Every row belongs to one group in each of 4 separate groupings. Each group adds its own fixed numbers to the row, and there is some noise. The rows also spread widely along 12 directions, which tell nothing about the answers.
Known rows, each followed by its group in each grouping:
[-16 -11 -28 -32   3  -1 -15   6 -41 -66  13  24   4 -53  22   3 -31 -11
  12 -29   6 -11   9  -8 -20  -4  11 -18  27  10  21 -11   5 -34   8 -17
  -2 -13  27] | K_543 (1) K_621 (1)
[ 31  18  45 -15   6 -18  -4 -19  23 -13 -23   0 -26 -11 -28 -10 -24  22
  16 -20  42  40 -16  16  17   1  -6  27  -3   4  43 -23  17 -14   0   1
 -18 -27   0] | K_650 (3) K_562 (1)
[ 21 -57   4  -6  -9  -4 -17  24 -14 -19  41 -17  12 -30 -20  10  -4  50
 -20 -31  -8 -13 -21 -10 -20  -4  16  34 -50  -7  -4  25  -7 -49 -26   1
  -1   3  14] | K_211 (4) K_562 (2)
[-34 -16 -21 -28 -36   6  -4 -10 -37 -50   8  38   7 -34  33  56   3 -17
  11 -29  24 -35  36 -40 -38  -9 -10 -22  31  18  -4  36 -21 -14  27 -24
  -9  -8  11] | K_898 (0) K_576 (2)
[-15  -4  68  26  13  -9  11 -11  13 -37  10   2   5  37  29 -16  -7 -21
 -22  -9  -3 -16   3  29  27 -25  18  -2 -34 -18 -26 -17  36 -28   2 -32
   3 -25   2] | K_15 (0) K_576 (0)
[ -8 -14  37 -34 -36  37 -46  10 -47   8   8  38  -7 -43  -5  23 -20  31
  12 -33  16  -7  -7  -9 -20 -21   4  25 -62  31  15  17 -22 -14  24  24
 -22  -9  39] | K_898 (2) K_735 (0)
[  1 -27 -20 -24  -7  21  33  -1  -3 -17  34 -29 -13 -39 -13  15  -6  52
 -30 -17  25  -5  21  12  16  14  12  45   4  17  -5  64  17 -20  -1  20
  -9 -14 -25] | K_211 (3) K_621 (2)
[  3 -48  22   3 -29  53  33   5 -10 -14  21 -22  -8  -9 -12 -27 -41  32
 -25 -17 -10 -13  16  21  12   2 -10  51  -8  24  12  64  35  12  43 -10
  12   0  10] | K_650 (1) K_735 (0)
[  8   4  11 -11  -8  -1 -15  11  14  -2  11  -1   9  -3  13  -4 -11  32
  -5  14  31   9 -19   9  25   3 -21  28 -26   5   1  -7  11 -27 -15 -12
 -10   5  -6] | K_543 (5) K_562 (1)
[-41   6  42 -18 -33  49  -9  -6 -17 -38 -13  27 -10  16  30   9 -32 -24
  -6 -28   1 -17  24  -3  -4 -16  -6 -14  -9  33  -4  22  13  23  66 -26
   7 -34  31] | K_27 (4) K_562 (1)
[-26 -38  18  13 -13   5   1 -16  -9  -4  32  18  22   5  25  31  11  -4
   8  -5 -26 -41   8  18  11 -27  33   5 -31 -15 -41  -3   8 -25 -21 -19
  -9  11 -22] | K_15 (5) K_576 (2)
[ 26  31   4 -20   3 -29 -11   0  26 -33 -27 -11  -4  -5 -18 -10 -14  -2
   6  -9  31  35  -2 -19   6   4 -13 -10  23   9  35 -45   9   6  -8 -29
 -22  -4  -7] | K_27 (2) K_735 (0)
[-13   9  70 -24  -8  16 -21   6 -22 -50 -13  16  -7  17   8   8 -14 -33
 -14 -47   5 -10  28 -14 -12 -27  31 -33 -34   7  -1 -15  13   2  33 -23
  -9 -55  25] | K_543 (4) K_735 (0)
[-10  13 -28  -4  22   9 -12  17  -9 -35   3 -13  -4 -32  12 -19 -30  21
 -12  -2   3  -1  -7  -6  -4  11   7 -10   4  10  24 -18  12 -18   1  -9
   6  -7  22] | K_211 (3) K_735 (1)
[  1 -36  -3   4  10  -5 -12  16 -30 -45  20  -6  14 -23  15   3 -20   4
 -15 -34  -4 -35   5 -27 -24  -6  19 -25 -13 -21   2   1  12 -32 -12 -29
  14 -10  21] | K_27 (2) K_735 (1)
[ 25 -33  20 -24 -73   3  16 -16  26 -47 -16   8  15  -2  -8  21  -5  -2
  19 -19  23  19   3 -10  -7  -8 -68  30  44  42  13  44  -2  14  25 -50
 -25  21   6] | K_898 (2) K_735 (1)
[-23 -53 -26  35 -13  23  36 -14   6  -5  27  -9   7 -27  10   2 -18  36
  -6   1 -39 -24   3  14  -4   0 -13  27   1  13  -8  44   9   3  22 -22
  16  40  25] | K_898 (5) K_735 (2)
[ -7 -57   9  16 -25   1  -9   8 -46 -20  24  27  21 -15  42  22 -18 -10
  15 -10  -4 -51   4 -26 -19 -12 -16  -8 -10 -14   7   9   5 -20  10 -46
  15  20  19] | K_650 (1) K_735 (0)
[-22 -24  56 -18 -24  23  19 -47  13   0  17  28 -14 -25 -24  45   5  17
  16 -33  -8  15  16  41   3 -29  43  39 -30  26 -27  26  -4   1  17  14
 -42  -8 -10] | K_27 (1) K_621 (2)
[  1   1  20  27 -29  -7  -4 -20   7  30 -33  15   7  26  19  25  -2  -2
  30  17  13 -14   3 -41   3  -7 -52  -8 -18  -3  29 -17   5  31  19 -51
  12  12   1] | K_650 (4) K_621 (2)
[ 11 -45 -31   3  15   0   7  21  -3 -43  33 -32  12 -35 -16 -26 -15  30
 -35 -22 -33 -17  -1 -10 -20  10  23  10  -4  -2  -5  15  14 -32 -12 -12
   1  10  20] | K_898 (1) K_576 (0)
[  1  -5 -21  10   7 -22 -14  14 -29 -25  -7  -1   5 -15  20  10  -4  -8
  -5 -15   8 -33  15 -67 -37   5  -2 -48   0 -23  19 -23  -1 -15  -1 -40
  16 -10  19] | K_650 (0) K_576 (0)
[-15  41 -11  -9  -1  -8  -6 -23  29   1 -26   9  -8 -12   6  22   0   5
  23  15  20  27   3 -14   6   2 -12 -13  11  19  16 -36  -8  17   4 -13
 -21   1  -6] | K_211 (5) K_621 (1)
[-24  26   5  -3  37  22 -18   6 -35   2  10   6 -17 -23  17  -7 -31  14
  -5 -11   9 -25  13   1   4  -3  50 -23 -35 -12  14 -26  24 -16  -5  14
   4 -40   2] | K_650 (0) K_735 (1)
[-52 -26 -30   5  10  16  46 -33 -53 -31  35  30 -22 -55  57   7 -56   8
  22   5  38 -32  19  31  28   7  -8  11  58  -2  27  37  34 -21  20  -8
  21  -7  -3] | K_211 (0) K_735 (1)
[  9  38  36 -13   9  17  16 -15  35 -19 -25 -18 -30 -11 -36 -12 -17  25
  -9 -20  30  47  15  15   3   3   9  14  -4  28  27   1  16  11  23  11
 -16 -33   8] | K_650 (1) K_735 (1)
[-36  21  -3 -31 -14  38   7  -5  20 -41  18   0  -6 -31   3  42  21  26
 -43 -23  18  16  25   1 -28   3   7   8 -18  48 -34  52 -24 -24  31  14
 -19 -20  29] | K_650 (5) K_621 (2)
[ -5 -46  -8  11 -28  -3  27 -13  17 -41  31  -2  24  -1  38  -5 -18  12
 -12  16  11 -15 -11  22  31  -1 -56  41  23  11  -7  34  27 -24  -2 -49
   7  37  -8] | K_27 (2) K_621 (2)
[  2 -16 -26 -11  20  13  43 -21   4 -28  -2 -34 -22 -37 -40 -11 -21  16
  -2 -44 -27   9  35  -5  -7   7  45 -13  34   4  14  13  24  22  12 -10
  -2 -25  -6] | K_543 (2) K_621 (1)
[ -9  -9  31 -29 -20 -12 -12  12 -34 -96   6  32   0 -17  33  -3 -28 -19
  -8 -42  37  -2  -1  -7 -14 -15 -25  -7   7  14  24  10   8 -44  32 -32
   8 -30  48] | K_543 (0) K_621 (2)
[ -2 -25 -42  24  -4  -9  33 -15  19   3  -2 -19  11  -5   4  16   4  11
   7  10 -19 -17  19 -24  -6  10  -8  -5  25  -5  -3  13  16  14  -3 -45
   2  27 -19] | K_543 (1) K_562 (2)
[  8 -51 -24  30 -17 -16  38 -40  12  -3  -9  -6   8 -11  -7  16 -11  -6
  36 -13 -43 -21  16 -22 -12  -4 -12 -11  39 -12  17   2  11  26   9 -62
   5  38  -3] | K_650 (2) K_621 (2)
[  3 -35  14  -4 -31   5 -27   9 -11 -13  19  13  28   6  20  23   0  -3
   6  -6 -11 -36  -1 -15 -14 -16   2  -5 -22  -5 -21  -9  -2 -26 -20 -39
 -12   6  -5] | K_650 (0) K_576 (1)
[ 12 -36  -3  15 -30 -19   8 -30   4  22   5  17  22   7  28  18  -9   0
  40  29  19 -24  -6  -5  29  -3 -42  16  24 -14  10 -14  17  -7 -31 -53
  -8  38 -45] | K_650 (2) K_576 (1)
[-25  30 -13 -31 -11   0  15 -32  17 -36 -17  15 -10 -11   9  31  -3 -26
  26  -4  16  16  30  -1   5   1   4 -19  54  26  13 -17   2  27   9 -24
 -33  -9 -24] | K_211 (4) K_735 (2)
[  3  34  -7 -15 -16   5 -10  17  57 -47 -12 -22  30  34  13 -11   8 -15
 -25  27  -2  12   5  12  14   2 -16  -1  14  31 -26 -23  20   2 -11 -41
 -34  10 -21] | K_15 (1) K_735 (1)

New rows, each followed by its group in each grouping:
[ -6 -14   8  12  36 -24  20 -38  -7 -12   6   8 -11 -29   3  -8 -31   2
  36 -13 -10   1   0  25  19 -10  41 -14  16 -23  19 -46  29 -14 -25 -19
 -10  -4 -14] | K_543 (2) K_735 (1)
[  6 -28  23 -10 -26 -18   8  -4  18 -40   9  -5  19  17  13  37  21  -8
 -14 -20  14  -8  15 -18 -11  -9 -11  -1  -6  -2 -29  21   0 -18  -4 -44
 -12  -9  -6] | K_543 (4) K_562 (2)
[  6 -59  25  40  -5   1  33 -23   9  -7  19 -12   6 -16 -10  14  -7  24
   2 -24 -28 -11   0  10 -22 -11   4  16 -18  -6  -8  30   5 -13   9 -30
   9  14  26] | K_650 (1) K_735 (1)
[ 12 -35   8  13 -36  -3  13 -26  10  22 -13   3   3 -17 -22  49  17  24
  28 -18   0  -3  10 -38 -31  -5 -16   5  -5   1   2  17 -27   7   7 -27
  -8  20   3] | K_650 (5) K_576 (1)
[-11   3 -31 -19 -32  37  -4  -1  13  -7 -16  -3 -11 -45 -21  22  -6  45
  -1 -14  -1  24   0 -26 -41  13 -29  17   2  52  11  39 -31  14  44   3
 -12  14  46] | K_898 (5) K_562 (1)
[-11 -37  30  11 -27   2  -1 -19 -10  -2   7  26  14   3  17  33   0  -9
  19 -14 -13 -29   9 -13  -6 -26   0   0 -24  -2  -8   2   5   1  14 -37
  -5   9  -2] | K_27 (1) K_621 (2)
[  7   1  53 -29 -31  11   9 -16  26 -46  -8   2  -9  -1 -24  23   4   5
  -4 -39  20  27  16   8 -14 -15   3  13   0  36 -13  25  -3   1  25 -13
 -37 -27  15] | K_898 (0) K_735 (1)
[ -1   1  -5   3  29   0   7  14  19 -20  19 -47  -4  -5 -11   1  16  36
 -56 -13  12  -5  14 -22 -10  15  35  -4 -35 -13 -27   9  13 -25 -22   1
   0 -23  -5] | K_27 (4) K_576 (0)
[-27 -26  24 -10  -5  24   8 -24  -3  14  45  13  -8 -37   9  43   6  47
 -14 -11  19  -7  -3  27   8 -10  28  47 -45   8 -43  43  -7 -40  -6  22
 -20   0  -8] | K_27 (2) K_562 (0)
[ -5 -36  56 -15 -18   6  16  -8   0 -54  36   7   5  -2   6  12  -7   0
 -21 -36   7  -2  10  37  17 -26  14  31 -22  15 -22  36  24 -34  12  -9
  -9 -25  -1] | K_211 (1) K_621 (2)
[ 14 -14 -32 -14  16  -5  15  22 -17 -40  19 -33  -2 -16   3 -33 -28  13
 -27 -12   8 -18  16 -16  14  16  11   0  19 -13  17   2  43 -12 -10 -24
   8 -20 -10] | K_543 (0) K_621 (0)
[  9  -2 -20  20  -7 -27   4 -15   3  14 -20   7   4  -8   7  20   1   1
  27  11  20 -14  14 -47  -8   6 -25 -14  15 -17  33 -18   2   8  -8 -37
   5  15 -24] | K_650 (1) K_576 (2)
[-23 -26  31  24  -6  14   0 -13 -26 -21   2  19  -4 -14  18  20 -14   0
  10 -32 -21 -25   9 -15 -30 -19  11 -19 -26   1  -1   8  -1  -2  35 -24
   8 -12  49] | K_898 (0) K_735 (1)
[-32 -33  -4  -1   0   0   8 -21 -16 -29  25  23   8 -36  18  42   1  -8
  12 -23 -20 -25  13  -9 -24 -17  28 -11  -1  -2 -23   0 -10 -21   3 -25
 -13  11  15] | K_27 (1) K_621 (0)
[ 23  25  24   1  -2 -46  -6  -9  51 -55 -21  -6  20  31  12  -5   7 -34
  -1   0  10  22  -8 -11   8 -10 -27 -24  12   4   8 -54  16 -14 -16 -63
 -13   3  -2] | K_650 (2) K_621 (2)
[ 24  11  21 -39   8 -20 -16  -6 -21 -13 -12  12 -21 -26 -20  -2 -19   5
  19 -30  41  18   4 -15  16  -6  19  -1  -7  -6  43 -37  16  -9 -11  -1
 -22 -33 -14] | K_543 (2) K_621 (0)
[ -6  24  -3 -48 -29  27 -23  22 -27 -33  -8  13   0   0  28  -2 -28 -16
  -5   3  41 -19  25 -23  19   4 -18   0  21  30  27  -1  21  15  24 -18
 -19 -20 -11] | K_898 (3) K_735 (0)
[-14  -6   9  -5 -21  12  47 -47  32  12  -4   2  -2  11   9  38  10   1
  18  15  14   0  34  12  34  -3  -3  18  23  13 -19  24  24  24   5 -29
 -26   1 -55] | K_543 (1) K_621 (1)
[-26 -22 -19 -22  -2  38   8  -5 -25 -26  41  11  -1 -50  15  -6 -36  26
  -2  -7   2 -13   3  35  10   1  16  28   6  21   3  25  17 -30   9   9
  -8  -1   8] | K_650 (1) K_621 (1)
[ 29  23  18 -15   0 -23 -23   4  38  -3 -26 -17  10  22 -20   2  13   6
  -1  -1  17  22  -6 -20   5  -1   2 -10 -18  -4   2 -49   8  -5 -35 -25
 -29 -10 -25] | K_543 (4) K_576 (1)
[-12  20  51 -20   7  35 -15   6 -11   3  17  -3 -17   0  12  -1 -10  34
 -44 -12  40  -7  12   6  30  -9  26  22 -74  14 -14  19  26 -14  11  31
  -7 -47  -2] | K_898 (2) K_621 (0)
[ 25 -10  31   6   6 -13 -23   5  17 -19  -4 -14   4 -15 -26  -8  -2  27
 -11 -25  -4  16 -20  -5 -17 -13  11   7 -49   2  13 -21  -1 -23 -13  -7
 -10  -1  29] | K_898 (2) K_735 (2)
[ 19 -27  -1   3 -31  26  -2   0  18  -9 -21 -18   4 -15 -46  -9 -14  20
  13 -25 -51  13  -2  -6 -28  -6   0   8  -6  32  12   6  -2  28  16 -24
 -13  22  22] | K_15 (2) K_735 (1)
[-28 -20   3  28  14  11  20 -25   4  19  27  -6 -11 -40   2  43  12  60
 -17  -8   8  -7   1   6 -12  -1  20  20 -50   2 -21  41 -13 -30  -6  22
   6   4  10] | K_211 (2) K_735 (2)
[-16 -31  23 -33 -51  43 -26  23 -46 -58  19  31  15   2  42 -15 -44 -16
  -4 -23  -7 -38   4  10   7 -21 -21  14  -7  30   4  24  26  -9  40 -28
   0 -12  33] | K_898 (0) K_621 (1)
[-15  39   8 -13  15   5  -6  20   5 -41   3 -15   6  17  43 -10  -6  -5
 -46   8  37  -3  16  -7  22   6  -2 -18 -10   6 -10 -10  28 -22   0 -21
   1 -27  -5] | K_543 (2) K_735 (0)
[  5 -33 -37  25  25 -48  23 -26  12 -32  11  -5   9 -38   6   9 -12   3
  31   3  -3   0  -6  -5 -11   7   4 -11  49 -31  22 -32  13 -21 -33 -44
  -3  31  -9] | K_27 (1) K_735 (1)
[  8  20  22  -6 -14 -20  -6   0  19 -46 -24  -1   4  20   8  10   7 -22
  -4  -8  27  11  12 -26 -10  -3 -24 -19   8   6  11 -20   5   6  11 -46
 -10 -14  10] | K_15 (4) K_735 (0)
[-11 -36  53  -9 -49  20 -19   9 -24 -15  18  25  22  24  36  21  -7 -18
   0 -11 -12 -44   9  -4  11 -30  -3   7 -39  10 -25  10  17   1  20 -39
 -10  -5   0] | K_211 (0) K_621 (0)
[-13  25  14  10   5  25   0   0  26  17  -8 -12   2  16  11  -9 -10  25
 -13  23  -4   6   0  14  20  -1   8   4 -36  14 -14 -11  24  11  -4 -12
  -9  -4  -4] | K_543 (0) K_735 (1)
[-11 -31  -3  17   3  30  34 -14  16 -18  13 -23  -3  -6 -18 -36 -42  14
  -3  -3 -53  -6  13  43  22  -5  27  25  16  12   5   6  45  25  19 -22
  -1  19  -6] | K_27 (1) K_735 (2)
[ 12 -15  12  38  18 -36  20 -33  52 -10 -10 -18   9  10  -4   2   3  -1
  10   1 -30   7 -14  -1  -3  -4  -3 -11   2 -15  -9 -32  15  -2 -16 -51
  -5  22   7] | K_898 (2) K_562 (1)
[ 31   0   4 -46  -5  16   8  -1  13 -20 -10 -26 -12 -17 -57 -10 -20  12
   6 -36  -8  23  26   7   9   1  48   5  23  19  13 -13  24  23 -13   2
 -45 -26 -39] | K_543 (2) K_735 (1)
[  7   1  -5 -43 -32  28  -7   5  -2 -50 -20  -3 -14 -36 -45  -8 -27   9
   9 -45 -16  27  14 -12 -34   0   8   1  26  48  28  12 -11  14  33  -4
 -27 -15  23] | K_211 (0) K_576 (1)
[ 14  -9  17   2  31 -12  29 -20  14 -14   3 -29 -14 -13 -37  10   2   8
 -10 -37  -9   4  31  -6  -6  -7  57  -9  -9 -15   1  -9  25   0  -9  -4
  -8 -31 -19] | K_650 (1) K_621 (2)
[-22  15  30  26 -20   1  15 -47  21  -3 -37  31 -11   5  14  -2 -26 -19
  46  14  -2  24  -4  19  15 -18 -42   8  15  25  33 -26   8  31  40 -42
  -4  24  21] | K_15 (2) K_735 (0)
[ 20  10  15   7  -1   8   7 -16  37  52 -30 -30  -6  18 -43  16  16  26
   4  -1  -8   8  26 -28   5   2  31  -4 -33  -5  -6 -12  14  35 -13  -6
 -22 -13 -43] | K_543 (1) K_576 (1)
[-47  12  46   2   1  -4   8 -41 -16 -26   8  49 -13 -15  62  43  -9 -10
  12  -8  52 -10   5  11  15 -16  -9  -4 -10  -5   0   2   7 -30  24 -14
   2 -29  14] | K_27 (3) K_621 (1)
[-11 -44   4  32 -40   5  41 -31  24 -30 -18   9  13   1   7   7 -16 -18
  26  -8 -43  -5  12   0 -18 -12 -39   1  35  23  10  25   3  32  47 -73
   8  42  30] | K_543 (1) K_735 (2)
[-31  20   0   9   9  31  44 -40  41 -13 -21 -19 -16  -6 -13   6  -9   0
  -2  -9 -38  17  31  17  -4  -1  30 -19  21  32 -17   5  15  38  32 -19
 -14  -9   5] | K_543 (2) K_735 (1)
[ -1  27 -36   1   8   1   9  -4  32 -11  -9 -26  -4 -18   5   8   2  30
 -13  11  23  16   4 -22 -14  26 -26  -6  16  18   8   6  -7  -7   6 -17
   1   8  10] | K_650 (5) K_562 (1)
[-39 -17 -17   2  10  48  21 -10 -46  18  14   3 -35 -62  -6   6 -37  49
  -5 -25   8 -16  24  -7  -8   9  27  14 -18  11  22  45   7   7  37  28
  18 -16  16] | K_27 (2) K_735 (0)
[-25 -21   5  12 -11   7  38 -49   2  -5   1  19  -3   0  15 -10 -29 -14
  32  10  -9 -12  16  44  49 -15   2  21  39   4  11  -3  39  15   5 -29
  -2  16 -40] | K_15 (2) K_576 (2)
[ 10   8 -16 -15 -17 -21   7 -17  59 -59 -19 -10   8 -21 -29  16  10  -4
   5 -17 -11  47  -2  -9 -34  -1 -14  -9  39  35   1 -14 -25   0   1 -39
 -36  26  20] | K_27 (2) K_735 (2)
[ -7  33 -52 -14  20   4 -20  17  10 -25 -10 -14  -8 -56 -11   1  -7  48
 -10  -3  21  37 -13 -27 -43  25 -13 -12  -7  27  25 -11 -27 -24  -5   6
  -6   1  45] | K_543 (4) K_735 (1)
[-20   5 -29  26   8   9  39 -47  45  16  -5 -15 -13 -35  -3  15   3  53
   3  18   3  27  -5   6   2  17 -26  25   2  22  -3  26  -4   7  11  -4
  -1  25  17] | K_898 (2) K_621 (1)
[ -7  31  26 -10  -6  28 -36  16 -18  38 -12   4 -11  -2   6  25   7  41
 -20   0  47  -6   7 -41  -6   3   1   4 -77  12   8   5  -4   5  15  21
  -4 -26   9] | K_898 (4) K_735 (0)
[ 26  30   2   6  26 -17  -4 -11  54  -1 -19 -29  -9 -23 -46 -12   3  38
  -5  -1  -4  56 -20  -3 -12   8  13  15 -24  14  16 -40  -7  -6 -15   0
 -26  10  20] | K_650 (1) K_621 (0)
[  2   5  40 -11 -13  44 -24  18 -26  19  -6   3 -15  -4  -2 -14 -30  39
  -7 -11  18  -9   1  -4  15  -6   4  22 -58  17  22  14  22  10  23  13
   1 -28  14] | K_898 (0) K_735 (1)
